There are 3 ways to turn a row about zero (a turn may also mirror it). The second row of each pair is the first, turned, with some noise. The first 27 pairs use one turn. New pairs use 2 turns, one after the other, and a turn may come again.
(in the rows, 128 means zero)
Known pairs, each followed by its turns in order:
131 121 134 76 167 111 126 133
125 81 129 144 96 108 143 134 : Y

126 123 109 157 103 114 74 148
102 136 143 103 151 69 127 128 : F

130 149 96 118 84 112 108 110
107 80 132 109 135 96 110 139 : F

162 168 157 127 93 100 163 146
142 121 128 122 169 159 71 160 : F

157 151 133 121 120 122 164 102
151 143 150 152 125 126 116 167 : P

145 95 123 105 149 105 182 135
131 170 158 142 137 89 104 118 : P

145 123 70 126 153 181 127 129
128 120 73 111 139 69 122 153 : P

48 152 132 80 170 100 74 125
149 122 150 49 133 138 194 77 : P

110 122 126 113 117 95 174 107
158 103 122 134 153 129 120 176 : Y

141 106 112 188 63 177 137 131
116 145 125 178 104 63 108 186 : F

129 115 130 118 124 123 116 130
133 128 141 124 127 125 140 123 : Y

141 127 113 183 131 156 132 109
101 143 97 171 111 104 117 132 : F

124 165 129 89 58 92 133 62
144 125 107 86 192 65 145 185 : Y

140 111 203 120 129 96 111 118
81 131 186 138 137 172 149 130 : P

156 132 129 142 137 147 152 112
89 130 128 143 138 141 112 144 : Y

76 130 136 137 120 119 133 110
163 105 114 144 145 104 140 105 : F

102 51 128 113 102 156 197 136
160 141 170 159 121 182 155 197 : Y

142 127 102 121 133 194 118 145
85 152 134 108 94 160 156 126 : Y

103 94 166 137 175 128 138 127
102 124 165 88 147 125 98 112 : P

120 108 181 103 148 85 145 156
105 160 193 120 108 137 134 98 : P

138 103 130 48 89 159 123 148
105 110 139 168 98 70 175 109 : P

196 128 102 106 132 140 146 109
124 151 117 162 140 88 136 181 : P

114 158 191 115 85 131 120 120
185 117 149 118 132 117 75 118 : F

110 118 114 101 121 119 77 164
131 135 157 69 133 104 158 128 : F

109 119 93 137 203 126 171 123
124 76 88 168 107 182 120 140 : Y

143 131 117 130 198 146 96 48
81 115 114 154 73 142 133 45 : F

133 113 135 140 106 195 208 123
100 169 145 140 119 178 115 206 : Y

New pairs. What belongs after each?
149 146 170 142 97 144 171 97
118 150 107 74 92 160 137 108 : Y P

81 143 133 206 48 60 89 172
54 105 148 88 76 198 73 67 : Y F

162 118 110 122 131 103 170 99
140 177 144 130 137 125 173 118 : Y F

151 159 141 182 162 133 69 126
137 98 103 104 92 60 143 99 : P P

196 108 127 129 121 126 136 178
95 82 183 120 128 152 146 117 : Y P

72 119 129 134 136 136 178 122
79 142 113 163 134 150 122 160 : F F

146 142 152 84 152 198 207 141
111 91 53 184 76 102 120 162 : F P

158 129 89 149 163 122 109 125
167 133 81 118 122 147 144 152 : F Y

113 135 147 84 133 114 131 160
124 120 171 121 146 132 111 157 : Y F

127 137 119 67 124 115 82 104
160 100 190 142 104 136 141 121 : F F

126 128 100 108 103 133 134 89
89 155 127 156 147 154 136 136 : P F

70 145 60 133 129 126 128 172
67 129 156 101 117 139 187 170 : Y Y

148 175 152 129 188 120 81 48
86 84 96 158 191 93 189 103 : Y F

132 109 115 104 179 167 128 112
157 93 118 149 127 127 84 101 : Y P

126 110 119 117 48 115 149 141
98 145 115 186 138 86 98 121 : P F

144 141 92 98 123 125 94 137
147 107 136 144 124 126 155 174 : Y Y

122 156 116 97 160 99 88 136
112 83 164 158 133 124 153 142 : Y F

158 126 112 112 182 130 117 64
133 73 131 138 68 130 92 124 : P Y

138 136 115 201 137 108 144 163
166 156 99 66 116 133 118 124 : F P

110 139 108 136 115 48 127 159
117 98 82 136 79 137 69 127 : P F

132 132 154 105 48 101 109 98
109 100 125 140 136 136 40 155 : P P

106 125 115 125 107 110 129 118
119 140 144 146 143 143 148 127 : F F

93 134 128 137 82 190 68 152
147 193 149 173 112 162 183 111 : F P

83 118 127 90 184 142 130 116
155 111 145 173 143 90 106 169 : F P

97 119 131 69 182 157 103 145
171 63 161 133 158 178 148 123 : P F

122 135 137 110 120 111 148 115
111 157 121 128 119 127 132 112 : Y P

159 115 130 128 113 134 136 182
160 151 105 89 161 133 122 120 : P Y

138 146 192 112 114 119 110 106
105 92 162 136 96 123 91 122 : P P

100 138 125 123 135 135 131 128
122 121 139 105 133 144 129 130 : Y Y

178 106 163 87 169 96 152 139
189 133 99 103 175 134 88 103 : P F

137 137 170 139 128 120 105 61
161 194 123 136 103 153 151 131 : P F

120 138 129 140 139 205 149 119
151 130 80 182 108 148 127 129 : F P

131 123 135 170 111 123 136 120
111 149 116 129 119 140 147 99 : P Y

64 119 141 116 109 119 149 162
120 103 155 167 172 147 150 151 : P P

125 99 166 48 109 89 121 173
165 171 168 115 84 199 97 120 : F F

113 84 101 122 53 60 132 135
64 177 179 122 119 89 127 179 : Y P

87 127 149 148 173 88 123 163
158 81 139 110 74 138 107 101 : P F

124 48 135 111 99 50 138 139
133 135 137 220 78 124 72 136 : F Y

145 121 124 115 119 130 155 115
135 154 134 135 124 107 129 142 : F F

113 122 110 120 92 157 88 146
167 126 160 141 100 107 142 159 : Y P

154 163 118 125 117 135 114 156
135 116 138 80 120 122 145 128 : F F

130 152 48 133 91 135 123 178
123 91 163 130 119 58 179 138 : Y P

152 48 126 98 103 90 126 106
136 143 74 176 159 134 128 64 : P F

108 139 132 125 136 117 48 169
158 157 184 122 128 118 184 140 : F P

